The rows come from 4 hidden closed curves, with some noise, and rows from the same curve form a group. Each curve winds through 6 dimensions. The rows are also pushed far along 4 directions, which tell nothing about the answers.
Some rows, each with its group after it:
-11   0  17   5  14  -5  48  -6  -7  27  42   1   5  15 -19  -2  -4 -12   4   9  23 -12 => pudo
 -1   1  -6  -5   4   3  20 -14  11  13  28  -1  12  -6  -7   3   2   1  -1  -4  15  -1 => Fiv
 22  -9  10   5 -20  -7   2  -5  -3  -3 -27  -3   3   1  -1 -24 -13  12   1  -4   6  12 => poni
-25  -5   8 -13  64   4  38 -20   3  30  40  26   6 -13   1  11   7  -7   0   4  30  -3 => bog
 26   7  -8   8 -70   3 -45  23 -10 -41 -23 -15   0  11  -1  -7 -13  -3 -21  11 -29   6 => Fiv
-39 -18 -10  -9  53  10  14   0   6  37 -18   8  12  -2  19  -1  15   9  28 -41  22  17 => bog
  1  -1  16   1 -10  -5 -24   6  -3 -15  15  15  20  -7  13 -16 -19  19 -11  16  18  15 => bog
  9   2  26  -9  30  -1  -7  -9  -2 -31  20  41  -1  -8  10   1  -5   7 -11  38  11  -5 => poni
-12  25  26  11  24 -16 -20  17   5  -9  52  27 -23 -23  -6  27  10  -8 -20  72   5 -31 => bog
  7   4 -12   3   6  -1  13 -12  -8   3  24   9   9  11   0   1  -2 -17   2  10   5  -8 => bog
 -7  -9   2  -1 -18 -11  28 -24   9  17  15   3  32  14  -3 -27 -11   4   6 -27  29  22 => bog
  7  -7  11  -1   6  -7  13 -29  -8  -3   1   6  10   2  -3 -16 -21   3 -11   3   6   9 => pudo
 -2  10 -21  18 -33   4 -40  33   6  -8 -23 -28 -11  -1  -4  17  19   5   3   3 -32  -9 => Fiv
-35  17  11   2  39  -4  15   7  11  14  58  27 -14  -9 -13  34  25 -14  -9  39   9 -32 => pudo
  7   8  45   5  13 -28  19 -22   1 -21  45  44  -4   5  -7  -9  -7  -6  -9  59  28 -12 => poni
-28  -6 -15 -12  10   5   6   7  -5  36   0 -24   9  -4   6  -3 -13  -6  10 -43  10  16 => pudo
-56   8 -13   2  41   1  11   1  24  33  38 -15 -18 -19 -15  52  35 -10   9  11  11 -23 => poni
 11  -2   1  -9  27   4  -6  -2   1   5   5  13  11 -20  12  -8  -3   0  -5   0  21  13 => poni
 -2   0  -2   7   2 -10   1  -5   6   1 -20  10 -16   0   5   3  12  -5  12   6   3  -8 => poni
-24   0  10  23 -38 -22  14 -15  10   2  23 -18   2  19 -25   7   0  -4   1  18  17  -2 => poni
-11   2  -8  13 -15  11   8  23   5  13   9 -24 -10  10 -13  25  21  -3  13   8  -1 -20 => pudo
 -1   7 -18  19 -26   7 -17  15  10   6   8 -32   1  -5 -13  19  10  11  -3   7 -14 -12 => Fiv
 -2  -4  21  13 -20 -16  11 -20 -10 -18  13   6  18  33 -15 -21  -8  -7  -5  10   9  15 => Fiv
-20   8   9 -18  31   4 -21   4   6 -17  19  36   1 -23  11  11   1   8 -28  13  -9  -3 => pudo
 17  11  52   4 -22 -21  49 -14   1 -10  50  33   5  21 -30 -24  -9 -10 -18  37  15 -14 => bog
-26   5   0   1  21  -8  -1  -7  21   9  -8  24  -1 -17   3   7  19  13   0  -6  -7  -9 => pudo
 -6  -7  22 -14  33   6  20  -5   2  -1   4  33   5  -5   2  -5   5   7  -7  -2   8   3 => bog
-16 -14  19 -19  20   2  29 -18  14   4   5  17  14   0   1 -11   4   7   8 -26  30  21 => pudo
-13  -1  -5  -5  22  14 -34  11  11 -27 -18  17   6  -5  14  11  23  16   0  -4 -16   8 => Fiv
 12  -6   7 -17   0   4   2 -16   9 -31  -8  21  11   6   7 -12   5   4  -1 -17   0  16 => Fiv
 10 -15   6  -4  25  -9  10 -28  -8   4   0  30  30   6  22 -34 -13  -4  13  -7  46  31 => poni
  6  10   0  14  -2 -13 -21   8  -1  -5  -6   3  -5  -5   3  -3   4  -1   2  18  -6  -7 => bog
  2   1  25  -9  17   4  22   0  -7   0  34  18   3   3  -5  -2 -11  -4 -13  16  15  -4 => pudo
-19 -10  19 -12  63  -3  38 -34  -3  20  38  43  27   0   5 -14  -4  -6  -7   3  41  12 => Fiv
-28  -7  13  -7  29 -11  11  -8  12  17  17  29  22  -8  12 -14   2  11   9 -12  38  17 => bog
-18   5 -10   5  12  -2  23   2  -7  37  25 -38 -21  -2 -20  26   1 -24   5   4   6 -14 => pudo
 -1 -13  -4   0   5   4  11  -9  -1   9 -30  -4  16  15   4 -20   3   9  14 -39   1  20 => Fiv
 11   2  14 -10  11   0 -10 -14   5 -25 -10  16  -9 -17   0   4  -6  10 -23  16 -11   0 => pudo
-13 -28   5 -18  24   7  39 -32   3  21   1   8  41  12  12 -30 -13  16  19 -51  38  35 => poni
  9 -23 -42  -7  -2  28  -4 -16 -15  -2 -35 -32  23  19  13  -3  -7   1  15 -45  -9  25 => Fiv
  4  -7  20   6   8 -15  28 -24  -7  17  -1   1  14   6  -8 -28 -18   5  -2  -6  17  13 => bog
 -2   4   0   9 -26   6 -16  28  11  -6  -9  -3  -6   3  -2   9  16  10   5   4 -14 -11 => pudo
  7 -22  -4  -2 -23  17 -10  -5  -5 -10 -41 -23  14   4   6  -9 -21  33  -1 -24  -7  22 => poni
-15 -10  -3  10  -2  -2   1 -11   1   1  -7  -7  24  21  -1 -11   7   7  15 -18   6  20 => Fiv
 -8  -3   4   2   3  -2  13 -10  13  10  -5  -7  -7 -13 -14  10   6   1  -9   2   6  -1 => poni
-21  -1 -33  -2  -8  19  -9  12   9  23  -4 -29   0 -15  -4  26   8  -5  -7 -22  -8  -3 => Fiv
 -6   1   2  12   9  -8 -17   6  -8   5   6   1   4  -5   8  -1  -5   4   2  19   9   2 => bog
  2  15 -13  -1 -26   7  -4  16  11  -8  -8  -8 -30  -6 -18  28  20 -18 -16   6 -35 -25 => poni

New rows. What belongs after each?
-19  -7 -39  11  -7   5  -8   2   7  31 -38 -34  -6  -4   5  14  18  -9  23 -30   3   7 => poni
-38 -13 -22  -1  26  -3  21 -13  10  55   5 -18  22  -8   7  -4   1   4  24 -42  34  17 => bog
-15  16  -1  10 -24 -14   0  -4  18 -12  31 -12 -12  11 -26  23  24 -20  -4  21  -5 -13 => Fiv
-10 -10 -50 -20  33  27 -34   7   0  -4 -36   3   1  -9  35  19  22 -11  19 -40 -11  14 => Fiv
  7  -1 -42   5 -14   9   0   3  -3  17 -39 -23 -14   5   3   9  14 -25  16 -28 -16  -6 => poni
 -9 -13 -34  -2   3  26  -8  -2   9   8 -27 -34  12   2   3  13  18  16  18 -39 -17   9 => Fiv
-15   8  -8  14  27   2  19  -3  15  23  12 -26 -19  -4 -27  34  32  -6  10   5 -16 -25 => Fiv
 15   2 -10  -7 -17  10  -6   4   9  -5 -23  -2   0  -7   0  -1   4   4  -8 -18 -22   0 => bog
 -6 -10 -23  -2  -2   1  11 -10   5  14 -35  -2   1   5  10  -3  13 -11  18 -35   6   9 => poni
-14  -6 -26   2  34  10 -29  15  -8  15 -20  -7   1 -17  25  12   4   6  13 -10   2   3 => bog
 -4 -15 -25  -7  -9  11  -7 -19   0   7  -7  -8  36   1  17 -18 -16  11   4 -37  15  31 => bog
-15  -8 -11 -14  23  16 -11  -7  15  -9 -30  17  -8 -18  14  20  18   7  -2 -13  -4   4 => poni
  1   2  31   8 -18 -12   9  -1   5 -11   9   1  -5   8 -12  -4  -8  20  -2  22   1  -9 => poni
  0   3  39  24 -31 -27  37   0 -11   9  36   6  10  36 -23 -27 -10  -8   7  27  24  -7 => bog
  2  -1  20 -13  -5   9   0   3  11 -18   7  14   8  -9  -4  -1  -1  16 -17   0  -2   7 => poni
-12  20   6   9   9  -2  -7  13   0  -1  30   3 -22 -15 -16  30   7  -9 -24  42 -19 -33 => pudo
-16  -5  -4 -17  10  21  -7  20   7  -3   7  20  11  -2  17   9  13   9   3 -13   6   3 => bog
-16   2 -18  -9   9  14 -30  31  -1   4  -6   5   4 -11  23   4   2   6   3 -19  -9   2 => pudo
  0 -16 -27 -19   9  26 -36  14   6   1 -46  -3  20 -27  34  -6  -7  31  -1 -45  -5  27 => bog
-10  -4 -22  10 -23   1 -14   9   1  11  -5 -23  11  11   6  -2   3   2  21 -17   8   9 => poni
-17   1   4   2   9   3   2 -10   9  -8  27   5  11   2  -8  14   9   2 -11  14   3   1 => Fiv
 27  -1  13   5 -12  -8  18 -11  -9   0 -12   3  -2   6  -6 -20 -13  -4  -3   6   3  -1 => poni
 18   5  15 -10 -13  -4   1  -4   8 -26   4  21  -1  -1  -2 -11   1  -6 -12   5  -3   4 => Fiv
-29   1 -14  -4  23   3   4 -13  18  -1  24   0   2   0  -6  28  28  -8   8  -2   5  -1 => Fiv
 -1   2  15 -28   6  13 -37  12  20 -53   2  52   7 -20  22   4  16  16 -21   6  -3  12 => poni
 -3  11 -21   7  -8  13  16  20   5  28  -8 -31 -26  -4 -21  29  23 -15   2  -8 -30 -31 => bog
-22  14  -4   5   0 -10 -16  12   7   2  23  14  -8  -9   1  14  15 -19  -6  16   6  -9 => Fiv
 -4  -2  15 -12  -1   0  11  16  -6  12  12  11  11   3   5 -20 -11   2   1 -17   9   8 => pudo
 -3  -7  19   5   4 -10  35 -21  -4   7  19   3   1  18 -12  -7 -10   3   7  12  12  -8 => poni
 11  -7  13 -23  10  10  -1 -27  16 -44  23  41  30   3  11 -11   4  16  -7   1  16  21 => Fiv
-15  -3   9   2   5  -5  28   4  -7  21  36   1  14  20  -2 -11  -4 -10  17  -2  31   4 => pudo
-12  16 -25   8 -18   0  -5  13  -2  21  20 -26 -19  -7 -16  30   4 -33 -14  14  -7 -20 => Fiv
 33   4   5 -12 -30   9 -23  13   1 -37 -20  14  -2 -10   6 -10  -6   5 -22  -1 -21   3 => Fiv
 -5   3 -16  -2  19  29  -3  31   6  11 -11  -1 -13 -10   4  26  24   8   4  -3 -21 -25 => pudo
 28 -16  29   4 -37   0  31 -15 -18  -6 -15  -4  26  28 -12 -46 -35  15 -10 -13   6  21 => bog
  5 -18 -45   7 -16  21 -41  20  -3   6 -80 -37  -5  -7  26   5   1  23  26 -40 -21  13 => poni
  4  -3  23  -3 -27  -8  20 -22  -3 -19  38  12  28  24 -11 -20 -19  -4 -15  12  21  15 => poni
-28  -5  26   8 -10 -27  19 -26  13  -8  32  24  16  22  -7 -11   2   2  11  14  36   9 => poni
-17 -13   9 -20  48   4  25 -38  18 -10  15  36  26   8  10  -7  19   6  17 -25  25  22 => Fiv
 13  -3  -7  16 -42   1  41  -3  -8  30 -10 -37   4  26 -26 -12  -9 -10   7 -23  -9  -6 => bog
 37  -1  37  17 -58 -17  30 -12 -24  -1  31 -10  25  25 -24 -43 -50   7 -21  27  18   6 => bog
-11  -9  -2  -3  -6   0  -4  -9   6 -15 -23  17   0  10  13  -1   9   8  13  -9  -1   4 => poni
  1 -23 -14 -15  -4  30   5   6  -1   0 -31 -14  17   9  12  -1   0  15  14 -40   9  23 => pudo
 -4 -14 -10  10 -21  -7  -1 -22   1   5 -33  -5  26   8   5 -29 -16  21   4 -33  -4  20 => pudo
  8  -3  -3  -3 -34  16 -10  24  -3 -15  -7   3  14  13   8  -9  -3  11   4 -11  -5   4 => bog
-14  15 -23  21  12  -4   4  12  -6  38  11 -35 -28  -8 -16  33  10 -19   7  17 -17 -36 => pudo
 -8   8  13  -4   9 -13  -8  -9  13  -5  -6  13 -12 -24  -3   3   2   8 -16   8 -11  -5 => pudo
-12  -8 -20 -12  29  15   4   2   4  18 -34   0  -1  -7   9   2  16  -1  12 -44  -8   9 => Fiv
 -6 -11  -5 -16  -9   8  -2   6 -10  11  -8 -15  18   2  12 -22 -26   6   1 -40   7  28 => pudo
  7  -2   8  -9  18   6  -6  -6  -4  -1   5  10   8 -23   7  -5 -17  13 -22   8   8   7 => bog
-17 -30 -29 -26  53  14  34 -42   6  34 -28  20  41   4  30 -29   2   4  33 -80  30  41 => bog
 -9  -7   3  -9   6   8 -15  -9  10 -22  -7  15   6 -12   8   9   3  11 -13   6   8  15 => poni
  6  -2  44  -9  40  -5   4 -23  -3 -34  39  68  30   3  10 -24  -7  15 -21  37  26  13 => Fiv
 10  20  33  -4  39   1 -25  12  21 -45  23  51 -18 -25   0  20  32  18 -20  53 -20 -24 => Fiv
  0   2  -2  -1  -8  -5  -5  11 -11  12   7 -14   4   4   4 -10 -16  -6   5  -8   7   7 => pudo
-13   5 -21  12   4  -4 -13   2   3   2   2  -2 -12   0   5  20  17 -18  11  18   4 -12 => poni
 -1   9 -18   2 -28  15 -59  34   8 -34 -14  -7 -16 -13  10  31  17   8 -11  18 -30 -11 => poni
-15  10  19  20 -16 -10  -5  23   1   1  13  -7 -13   7 -18  11   9   2  -4  30  -4 -16 => bog
-33   8   2   1 -10  -2   2  17   6  17  26 -12   1  -1 -10   9   3  -2  -6  -7  -1  -5 => pudo
  1   8  -9   0 -11   5 -29   9   5 -23  18  14   4  -5   9  10   6  -3 -11  20  -6  -5 => bog
 -8  -7   2 -16   5  15   6   0  11   0  -5   1   6  -8   0   2   3  12  -5 -21   0   8 => poni
 22  16 -21  19 -29  -8 -21   7  -8  -2  -2 -24 -14  -5  -8   9  -1 -13  -9  25 -26 -17 => bog
 17   0 -20   5 -38  13 -37  13  -3 -17 -40 -46 -18 -11  -6  21  -5   8 -12   0 -32   2 => pudo
